Every row belongs to one group in each of 4 separate groupings. Each group adds its own fixed numbers to the row, and there is some noise. The rows also spread widely along 16 directions, which tell nothing about the answers.
In the rows, 128 means zero.
Some rows, each with its group in each grouping after it:
96,147,165,97,125,130,108,81,80,173,137,115,121,149,160,126,170,114,132,107,127,114,134,154,139,119,142,141,154,124,152
k47 k583 k487 k891
159,127,104,115,138,145,120,154,137,170,122,154,120,143,132,97,99,104,156,89,134,157,142,84,154,138,116,106,132,133,127
k240 k895 k487 k891
135,118,129,122,111,159,146,101,172,123,119,95,114,156,107,141,115,104,148,156,128,140,130,101,122,150,88,134,138,133,124
k830 k583 k771 k142
157,105,133,150,121,112,123,125,117,144,106,125,132,129,116,145,125,97,133,116,108,143,120,127,138,126,117,97,144,137,119
k830 k256 k553 k271
130,167,157,136,132,130,114,132,141,169,143,162,141,163,107,108,110,115,156,138,114,113,132,89,142,160,131,111,125,127,132
k47 k256 k700 k271
127,131,132,104,154,123,146,100,126,137,122,140,139,131,148,101,109,125,106,75,120,126,97,165,166,113,104,125,124,155,94
k240 k895 k700 k118
148,125,136,109,124,107,139,152,130,148,137,153,128,117,128,156,124,143,138,125,109,143,128,128,117,151,121,115,126,125,143
k47 k256 k553 k585
113,144,156,101,132,153,117,116,174,169,134,119,161,141,131,127,118,115,149,154,112,137,139,95,130,178,129,141,142,120,150
k240 k895 k588 k585
146,105,132,129,101,110,132,139,107,116,155,119,109,148,115,130,129,159,143,144,127,129,137,157,111,133,82,142,133,96,139
k830 k895 k771 k754
133,152,150,121,114,122,112,155,96,163,144,137,143,135,143,103,135,145,147,120,136,125,151,113,150,137,142,131,142,109,161
k240 k256 k588 k142
116,135,158,134,157,151,137,114,128,138,107,121,165,117,151,111,95,110,97,104,116,117,99,119,159,135,142,126,155,178,120
k830 k256 k553 k754
159,108,113,126,124,98,125,159,134,129,130,138,107,118,148,139,124,135,133,114,112,146,136,150,141,114,93,136,123,110,115
k240 k583 k487 k118
116,134,162,120,181,134,67,110,151,171,127,107,181,165,157,92,132,91,118,117,111,130,119,125,160,136,126,144,133,105,103
k47 k256 k553 k271
118,155,142,112,124,118,134,77,117,143,119,125,95,123,176,136,170,100,113,91,126,119,133,141,165,98,127,152,134,148,118
k240 k895 k487 k585
134,99,123,174,136,124,84,146,96,163,140,144,159,127,136,99,75,97,143,117,92,127,125,145,133,138,137,112,146,140,118
k47 k583 k588 k271
162,134,98,152,112,104,132,112,101,128,168,171,80,148,106,110,115,137,146,104,129,132,113,180,103,128,91,127,101,126,109
k830 k256 k487 k585
176,111,108,146,138,130,127,175,148,121,126,132,129,127,118,130,108,140,138,130,118,156,131,116,116,150,117,133,124,111,122
k830 k256 k487 k891
152,119,118,93,132,131,131,142,137,141,111,115,128,145,136,116,114,140,140,116,159,163,132,132,129,154,107,149,148,89,147
k47 k256 k588 k891
140,149,149,153,131,94,146,136,96,120,153,181,99,112,132,156,158,154,148,105,74,118,123,162,103,107,156,152,117,135,108
k830 k895 k487 k271
114,146,131,99,145,154,128,97,137,154,131,140,103,133,161,111,142,123,114,104,126,123,115,134,155,116,114,139,137,151,124
k240 k256 k487 k271
126,89,101,143,150,158,126,127,120,93,137,112,104,113,174,115,115,125,111,103,130,133,127,152,120,108,110,170,140,155,99
k830 k583 k553 k754
132,99,113,112,114,126,106,127,122,163,130,94,136,101,163,161,154,109,140,119,133,150,169,116,123,151,122,126,137,130,150
k830 k256 k487 k118
126,108,141,103,142,138,140,106,108,121,96,99,122,135,151,135,131,119,119,95,139,139,128,139,146,113,129,141,163,133,135
k830 k583 k700 k142
128,136,140,111,161,143,123,110,137,139,142,172,100,157,118,117,122,140,139,118,108,140,102,152,109,134,118,148,134,118,126
k830 k895 k487 k271
114,128,157,98,108,114,134,113,112,162,128,125,120,128,152,140,132,129,127,130,102,125,123,152,145,124,115,140,160,125,148
k240 k256 k700 k754
136,120,116,87,166,135,116,80,148,152,108,104,126,121,169,151,183,89,111,86,147,152,135,123,129,140,132,139,118,127,121
k47 k256 k700 k585
146,130,120,148,122,134,120,119,60,158,137,132,118,122,153,97,147,136,123,86,127,149,114,163,142,101,151,125,158,129,145
k830 k256 k588 k585
145,122,116,121,137,122,132,101,138,142,117,132,129,112,126,151,147,120,122,115,118,139,121,148,112,150,132,116,120,135,126
k240 k583 k700 k271
161,142,119,112,153,132,101,115,127,143,140,164,75,168,130,110,152,103,144,89,162,140,143,101,143,118,100,123,111,114,123
k830 k256 k487 k585
119,122,148,115,137,141,95,116,149,165,147,151,127,133,112,145,126,123,124,165,102,125,125,127,107,177,111,119,132,122,166
k47 k895 k700 k585
148,126,136,149,97,133,169,154,106,124,101,127,122,82,136,163,117,142,125,130,116,140,134,107,136,137,157,125,171,157,171
k830 k256 k588 k585
134,126,170,109,170,99,95,165,109,147,135,160,153,123,157,133,129,132,126,97,115,118,142,118,158,124,135,118,127,122,134
k830 k583 k487 k118
133,161,118,109,151,138,147,104,200,148,104,143,125,117,156,122,105,95,112,103,129,137,108,104,168,148,101,134,113,159,98
k47 k256 k487 k118
132,128,90,128,153,173,93,115,132,130,163,153,77,126,150,85,141,143,91,118,155,125,108,153,134,127,81,135,113,139,137
k830 k583 k487 k142
110,132,169,128,137,139,125,97,117,127,140,137,137,116,116,162,145,126,114,147,110,103,122,128,106,163,140,127,134,160,148
k830 k256 k700 k118
144,83,137,145,142,126,124,162,104,141,125,131,163,112,126,151,110,126,131,118,83,131,122,129,123,133,145,91,144,153,127
k47 k583 k700 k271
165,128,130,105,142,160,149,120,163,125,128,125,132,184,57,123,127,142,145,138,149,147,107,107,104,172,90,90,117,108,135
k830 k583 k700 k891
143,137,118,142,110,104,135,155,115,159,103,180,99,91,150,117,55,125,117,109,121,134,118,133,173,132,118,114,160,150,163
k830 k583 k487 k142
135,106,121,153,99,125,92,144,118,133,158,126,109,146,125,123,119,120,153,157,120,128,147,137,121,138,85,135,135,106,133
k47 k583 k588 k118

New rows, each followed by its group in each grouping:
145,103,95,127,130,131,138,128,134,143,94,126,124,65,154,183,134,104,123,111,135,151,155,104,107,175,160,119,137,161,153
k47 k256 k700 k271
141,137,115,121,141,143,106,129,126,171,158,149,109,133,149,104,145,134,128,110,119,144,121,136,137,127,114,126,125,121,138
k830 k256 k487 k585
139,137,142,150,144,125,145,130,109,131,102,155,144,113,137,94,59,125,94,88,132,113,95,137,177,130,129,110,155,174,135
k830 k895 k487 k754
122,136,162,110,124,114,146,125,113,130,130,126,131,129,141,147,139,133,142,109,118,121,142,124,146,125,124,136,138,139,133
k830 k895 k487 k118
123,106,158,136,158,141,94,157,93,137,137,123,172,131,143,114,113,134,113,123,122,114,135,117,145,141,140,119,146,140,146
k47 k256 k700 k118
136,122,141,137,131,151,132,125,140,110,127,113,113,149,122,142,132,127,145,141,119,140,141,109,117,135,126,157,148,121,137
k830 k895 k487 k585
122,119,161,115,114,132,148,95,119,141,93,106,144,136,113,148,101,97,130,121,127,122,127,119,144,155,123,111,168,161,147
k830 k895 k487 k891
122,136,135,107,145,132,152,143,131,150,139,148,143,120,154,94,94,163,102,98,99,117,88,162,173,109,107,114,135,158,116
k240 k583 k487 k271
122,117,128,118,130,149,141,130,132,135,140,152,116,123,129,125,87,130,127,126,125,115,124,122,127,152,104,115,138,164,140
k830 k583 k700 k754
166,104,96,162,132,126,109,153,107,106,123,161,86,110,133,133,104,97,138,104,154,134,161,98,114,143,118,133,124,153,120
k830 k256 k553 k891
145,107,138,129,145,121,110,123,130,125,106,130,116,139,125,146,129,104,136,118,132,137,144,117,135,135,119,131,144,122,133
k830 k895 k487 k271
138,100,141,133,163,121,95,107,117,144,83,126,125,144,152,128,112,83,119,106,110,150,118,145,146,117,135,150,168,113,122
k47 k256 k700 k271
145,118,134,140,127,143,140,159,99,116,149,131,143,130,115,118,119,145,130,116,133,109,127,114,127,141,120,109,122,161,120
k47 k256 k588 k891
162,152,134,141,116,117,130,144,114,170,142,149,142,136,110,107,138,143,131,120,91,136,100,141,142,128,124,97,121,118,123
k240 k256 k700 k891
150,156,114,138,109,108,127,120,140,167,99,96,157,110,167,110,126,110,128,111,146,156,144,123,163,149,148,149,145,105,144
k240 k256 k588 k585
150,140,130,126,123,103,133,136,141,158,120,126,138,136,143,108,114,126,130,105,108,145,114,149,165,124,102,132,131,112,109
k830 k895 k487 k891
141,147,139,135,121,116,140,130,139,146,122,158,115,111,137,136,132,121,118,118,95,126,118,121,164,119,114,117,128,150,121
k240 k895 k700 k118
163,98,153,158,147,121,111,164,136,126,111,94,190,157,106,118,93,128,120,144,102,141,111,120,149,143,125,113,145,104,128
k47 k256 k700 k585
131,144,137,136,126,115,142,135,144,122,163,140,132,111,133,133,152,164,107,135,96,99,111,160,138,127,101,134,96,148,105
k240 k895 k487 k271
135,117,107,143,133,109,85,102,126,156,137,138,113,100,164,134,144,83,96,113,132,120,133,144,142,141,100,123,110,152,120
k47 k256 k553 k585
137,101,135,109,132,136,142,131,109,113,125,98,130,129,136,152,146,137,130,108,134,131,138,135,118,129,124,131,139,137,131
k830 k583 k487 k891
122,157,169,136,92,147,126,120,119,138,137,86,139,156,117,123,162,136,131,160,131,104,145,102,155,135,121,130,151,126,161
k240 k895 k487 k891
121,111,163,106,136,166,118,146,121,150,159,137,120,164,116,129,120,135,153,142,99,125,126,104,121,131,104,119,151,137,144
k830 k256 k487 k754
158,103,96,141,108,116,149,117,100,122,108,148,98,82,116,167,114,116,125,103,144,150,132,138,103,155,121,101,136,166,147
k830 k256 k553 k118
121,140,153,130,123,128,137,110,127,127,134,128,121,128,140,133,123,140,115,142,119,115,122,147,134,141,119,153,143,133,142
k830 k256 k700 k585
142,125,125,135,142,128,83,136,108,143,147,121,132,116,155,129,167,127,119,122,149,127,161,118,128,143,142,139,120,118,156
k240 k256 k487 k585
136,144,149,120,136,97,113,111,132,150,114,123,156,148,134,115,103,114,122,120,143,131,124,139,149,159,118,136,134,108,138
k47 k256 k553 k585
119,143,128,85,142,195,158,99,150,145,114,144,77,143,138,122,135,111,136,100,129,147,116,86,150,113,117,128,155,171,138
k240 k895 k487 k142
119,149,166,117,122,129,106,133,126,124,128,135,93,151,139,134,151,149,120,164,148,105,150,114,152,133,110,149,155,96,179
k47 k583 k700 k271
123,157,153,144,127,132,96,116,135,157,149,116,145,126,140,142,181,129,132,159,108,126,143,116,117,158,152,150,125,106,147
k47 k256 k700 k118
128,130,136,111,148,114,112,116,146,128,116,180,104,118,141,133,93,97,122,109,138,120,137,117,143,149,98,136,124,153,122
k240 k895 k553 k118
165,108,132,137,143,106,114,158,137,125,121,163,124,122,100,151,108,122,117,132,125,124,121,123,125,158,102,96,114,131,137
k47 k583 k487 k891
157,109,108,126,141,144,127,149,124,132,143,139,109,148,121,120,137,140,142,112,128,142,129,123,123,129,105,114,120,124,122
k47 k256 k700 k271
148,107,113,106,154,129,125,139,96,155,128,127,151,93,161,123,155,158,98,83,120,155,109,165,138,121,143,112,133,132,139
k240 k256 k700 k118
122,121,141,119,156,132,99,144,102,132,151,139,138,134,158,94,130,146,105,106,134,99,137,138,161,121,116,132,127,136,130
k240 k895 k700 k271
151,113,132,128,137,122,126,112,101,149,85,142,111,108,136,160,123,84,116,94,139,145,129,108,146,135,147,98,159,156,161
k47 k256 k487 k585
153,143,165,113,153,132,138,135,144,131,116,149,135,154,101,137,139,126,122,123,116,125,107,99,141,140,118,107,123,132,122
k47 k256 k700 k891
144,126,133,131,102,121,147,121,121,128,111,117,135,104,116,152,141,125,121,127,141,128,135,115,141,151,119,103,140,151,152
k240 k895 k588 k118
148,150,146,135,126,95,111,118,126,130,125,135,130,136,127,135,129,110,124,118,164,109,153,106,149,155,115,124,115,124,143
k830 k256 k487 k585
164,60,110,122,136,134,128,183,127,99,147,119,110,147,130,134,119,127,149,113,105,141,134,127,120,104,71,134,117,130,77
k47 k256 k588 k891
142,120,119,134,149,127,104,89,125,143,132,158,116,107,122,139,149,90,115,103,118,128,111,149,108,154,118,122,109,152,110
k830 k895 k588 k891
140,149,168,110,134,125,136,141,118,145,144,136,138,156,110,137,154,145,139,124,125,116,125,107,131,136,126,109,126,121,145
k47 k256 k487 k754
145,128,144,144,127,116,107,102,102,138,112,115,110,144,137,140,153,106,124,120,124,140,126,146,135,117,135,146,153,106,145
k47 k256 k487 k585
122,139,152,98,119,110,150,125,137,151,119,126,128,110,158,166,129,129,142,119,109,138,144,126,129,142,140,152,144,130,143
k830 k256 k487 k585
143,155,132,104,117,127,166,114,147,152,105,141,106,128,139,132,130,118,134,102,115,148,111,121,158,115,121,123,144,136,128
k240 k583 k588 k585
131,107,140,120,159,158,127,125,147,138,107,150,116,133,130,132,94,104,123,122,95,147,103,115,143,126,114,119,158,152,125
k830 k583 k700 k118
108,161,141,112,156,135,113,136,169,166,138,145,159,109,182,103,94,119,118,120,106,117,129,116,156,156,133,169,118,149,109
k240 k256 k487 k891
140,136,125,138,98,114,128,113,103,144,135,111,132,130,130,132,151,129,140,125,132,134,144,141,129,139,129,129,133,118,140
k240 k256 k700 k118
138,108,119,131,131,112,111,124,93,124,141,89,144,115,163,121,157,145,98,107,154,120,140,165,134,131,117,142,125,117,135
k830 k256 k700 k754
126,103,172,140,146,114,129,116,145,119,96,118,151,131,136,152,91,68,109,117,88,109,114,111,172,118,107,117,146,177,95
k47 k895 k553 k585
132,154,133,154,120,115,133,118,108,152,120,145,126,108,155,129,117,112,140,102,113,128,139,127,138,135,164,142,143,147,130
k830 k256 k487 k271
140,140,127,82,102,108,173,117,134,156,124,141,126,121,113,159,124,142,167,114,139,148,149,124,98,178,132,121,128,119,158
k240 k895 k700 k754
153,78,136,147,153,107,77,147,149,121,123,133,116,134,149,141,118,69,133,123,94,135,145,115,147,115,88,149,127,119,88
k830 k895 k588 k585
144,122,119,159,116,131,120,144,112,126,156,113,129,143,131,108,136,146,129,129,117,118,125,147,139,117,104,129,121,132,112
k47 k256 k487 k271
161,117,110,109,129,105,150,155,113,165,125,132,125,108,161,133,138,145,139,77,102,172,120,151,142,107,132,121,136,118,126
k830 k256 k487 k585
132,120,104,111,132,114,141,127,115,147,127,110,150,99,179,114,122,139,111,81,138,139,134,156,156,131,116,133,126,144,116
k830 k256 k700 k118
116,126,163,117,118,118,124,133,118,138,131,154,114,140,128,149,101,113,169,138,114,117,157,110,117,152,125,149,152,132,141
k830 k256 k588 k271
120,97,104,146,125,135,100,103,112,151,156,112,151,117,138,112,108,111,145,121,113,144,133,172,96,163,119,144,132,132,115
k830 k895 k588 k118
133,147,149,132,131,126,120,115,106,149,151,139,126,151,129,115,157,129,135,110,115,121,126,133,137,121,132,124,123,125,126
k47 k895 k700 k585
122,108,133,90,108,132,140,130,125,178,106,99,153,94,163,153,120,114,136,117,117,149,141,118,138,152,137,125,167,141,161
k240 k256 k588 k754
133,128,156,119,151,142,137,150,87,121,143,144,125,158,132,113,124,148,153,92,126,120,137,115,136,108,139,131,142,137,126
k830 k256 k487 k271
141,106,108,122,156,147,124,136,135,134,146,176,91,126,133,120,119,135,115,114,106,131,103,146,123,126,93,118,117,152,111
k47 k256 k700 k271
135,106,135,140,128,149,148,141,89,130,136,117,138,127,133,122,118,132,124,103,111,122,111,132,137,110,130,107,149,169,125
k47 k256 k487 k754
146,142,138,158,132,124,138,127,116,109,138,155,105,123,125,130,144,127,131,111,104,121,117,136,128,115,128,149,119,143,104
k830 k895 k588 k142
130,101,142,129,144,130,115,129,122,117,140,111,141,142,137,148,124,113,147,125,118,126,146,130,99,145,132,160,130,128,113
k47 k256 k487 k754
132,118,108,148,179,165,70,147,139,160,176,158,146,120,153,78,115,125,105,122,99,122,109,135,126,150,115,131,101,145,102
k830 k256 k700 k891
137,133,117,101,130,131,143,135,150,155,123,132,126,126,158,119,98,121,134,108,143,140,140,103,154,146,111,132,131,139,133
k47 k256 k771 k585
135,137,125,129,112,107,158,136,154,140,132,116,160,117,143,131,96,144,144,129,115,130,136,134,131,159,118,143,121,131,113
k830 k256 k771 k271
120,167,145,131,116,135,126,120,128,154,150,151,126,126,130,115,131,137,133,137,127,113,127,121,133,158,126,139,126,136,146
k830 k256 k588 k142
123,92,150,116,166,176,103,130,120,122,120,114,107,139,151,130,155,120,107,120,104,142,116,120,154,89,110,139,169,137,136
k830 k895 k487 k118
134,133,132,130,131,106,137,111,129,152,127,140,122,104,156,137,132,118,113,100,90,133,106,164,148,116,120,131,128,148,114
k830 k895 k487 k585
149,152,131,99,130,100,163,122,149,145,132,148,140,138,112,131,121,143,140,99,127,123,114,141,138,146,107,99,99,134,110
k240 k583 k487 k271
124,135,122,124,123,149,152,93,132,123,127,141,107,143,122,127,88,112,152,121,140,135,127,131,102,161,123,154,141,149,126
k47 k256 k588 k585
143,145,143,117,118,113,152,131,130,152,106,131,143,121,131,130,120,142,124,120,120,139,115,130,158,139,125,119,144,124,144
k240 k256 k700 k118
137,79,151,110,155,148,107,127,107,132,108,116,121,151,129,146,126,105,117,120,121,141,121,124,139,116,115,116,170,129,151
k47 k256 k487 k585
136,133,132,166,114,127,120,122,62,142,122,101,147,108,155,108,149,131,106,96,125,122,123,155,161,101,164,122,156,145,146
k240 k583 k487 k142
136,87,132,106,129,127,141,127,120,112,113,90,126,147,139,152,121,110,148,106,128,139,145,133,122,126,111,143,144,127,110
k47 k583 k487 k891
103,140,166,139,130,121,91,90,87,144,147,148,101,120,152,148,168,91,130,117,109,95,149,132,131,120,141,148,135,156,134
k830 k895 k487 k142
139,134,146,106,131,109,103,125,139,171,142,111,177,143,123,126,153,122,139,127,126,129,146,120,131,171,119,113,109,102,131
k240 k895 k700 k891
146,119,112,90,113,104,168,108,118,149,99,110,134,125,139,138,107,125,140,83,157,161,126,150,123,152,118,123,148,122,138
k47 k256 k553 k754
140,90,133,121,143,166,138,144,135,125,99,96,174,110,114,150,97,133,113,140,126,143,121,108,111,176,147,115,162,158,161
k240 k256 k487 k891
129,126,137,123,135,135,115,164,134,168,143,150,146,114,150,121,105,122,135,128,93,122,138,103,145,146,128,122,129,151,127
k240 k256 k700 k891
146,141,122,117,110,101,142,155,141,161,153,127,146,119,149,129,131,149,143,122,105,135,131,137,133,146,110,136,106,116,108
k47 k256 k771 k891
140,117,130,111,149,151,134,115,158,126,120,103,137,125,131,146,162,126,117,123,125,148,117,125,122,144,120,137,126,124,129
k47 k895 k588 k585
127,123,120,119,145,193,132,123,144,131,146,117,119,122,133,125,144,149,119,143,133,139,120,104,102,153,129,139,140,146,155
k830 k256 k771 k754
133,115,146,130,129,140,144,143,99,121,96,153,104,133,135,118,78,125,133,110,118,141,113,123,160,108,122,134,189,143,148
k47 k895 k588 k118
132,125,145,107,116,135,150,126,123,178,92,118,137,108,137,164,140,118,143,114,101,158,132,105,147,136,155,99,177,141,171
k830 k895 k487 k271
159,150,125,150,139,109,114,105,128,150,123,158,99,172,126,91,108,89,135,91,120,137,102,146,167,100,101,119,124,116,98
k47 k583 k487 k585
137,115,126,110,126,131,142,112,132,126,118,159,107,132,103,143,96,124,142,128,137,132,122,135,107,165,110,124,141,141,141
k240 k256 k588 k271
136,133,142,99,102,118,155,156,122,158,136,108,151,120,134,147,140,145,137,115,128,123,142,105,154,141,113,95,126,145,147
k47 k256 k487 k142
120,134,143,113,129,153,146,135,116,141,142,139,122,116,147,129,132,143,137,114,116,128,134,114,134,133,138,134,148,152,149
k830 k895 k588 k585
146,122,137,131,143,133,139,124,136,127,126,115,169,139,113,119,107,124,119,114,116,122,105,135,134,149,118,117,120,150,102
k240 k256 k487 k891
140,95,137,161,132,107,109,105,71,116,122,153,116,105,112,158,110,109,113,119,114,117,115,177,89,151,140,130,145,153,137
k830 k256 k487 k891
132,131,131,115,95,121,164,137,139,146,122,91,133,104,159,161,147,128,141,122,102,134,146,118,144,129,123,130,137,146,123
k830 k583 k487 k891
139,126,129,138,128,147,140,113,109,109,122,126,127,125,110,128,118,134,120,123,156,123,122,131,113,157,128,131,139,149,147
k830 k256 k588 k142
128,125,150,97,124,94,111,120,95,167,122,142,122,88,159,170,182,121,119,107,113,129,139,151,126,139,141,129,139,121,156
k47 k895 k588 k891
146,114,131,108,148,89,95,112,94,144,125,117,139,114,164,134,174,113,98,83,140,121,130,169,149,118,117,130,113,122,114
k240 k256 k487 k891
132,144,127,114,108,100,150,109,110,139,120,159,96,130,144,121,101,124,141,97,138,124,128,154,148,127,103,138,139,138,122
k830 k256 k588 k271
135,123,121,130,147,160,147,96,153,116,121,157,84,174,106,106,69,107,147,116,115,141,97,141,121,128,91,147,144,146,96
k830 k256 k487 k271
104,112,143,100,137,130,95,134,122,180,128,112,170,124,177,108,81,109,147,117,116,142,148,137,138,161,139,157,165,114,144
k830 k583 k588 k891
127,139,126,136,133,151,124,138,136,132,132,143,110,97,151,135,137,131,110,135,125,122,126,112,132,145,131,147,133,151,146
k47 k256 k588 k142
133,138,128,133,117,142,150,154,114,140,157,159,93,142,139,115,129,152,164,112,88,133,119,135,132,98,122,136,138,132,110
k47 k583 k588 k271
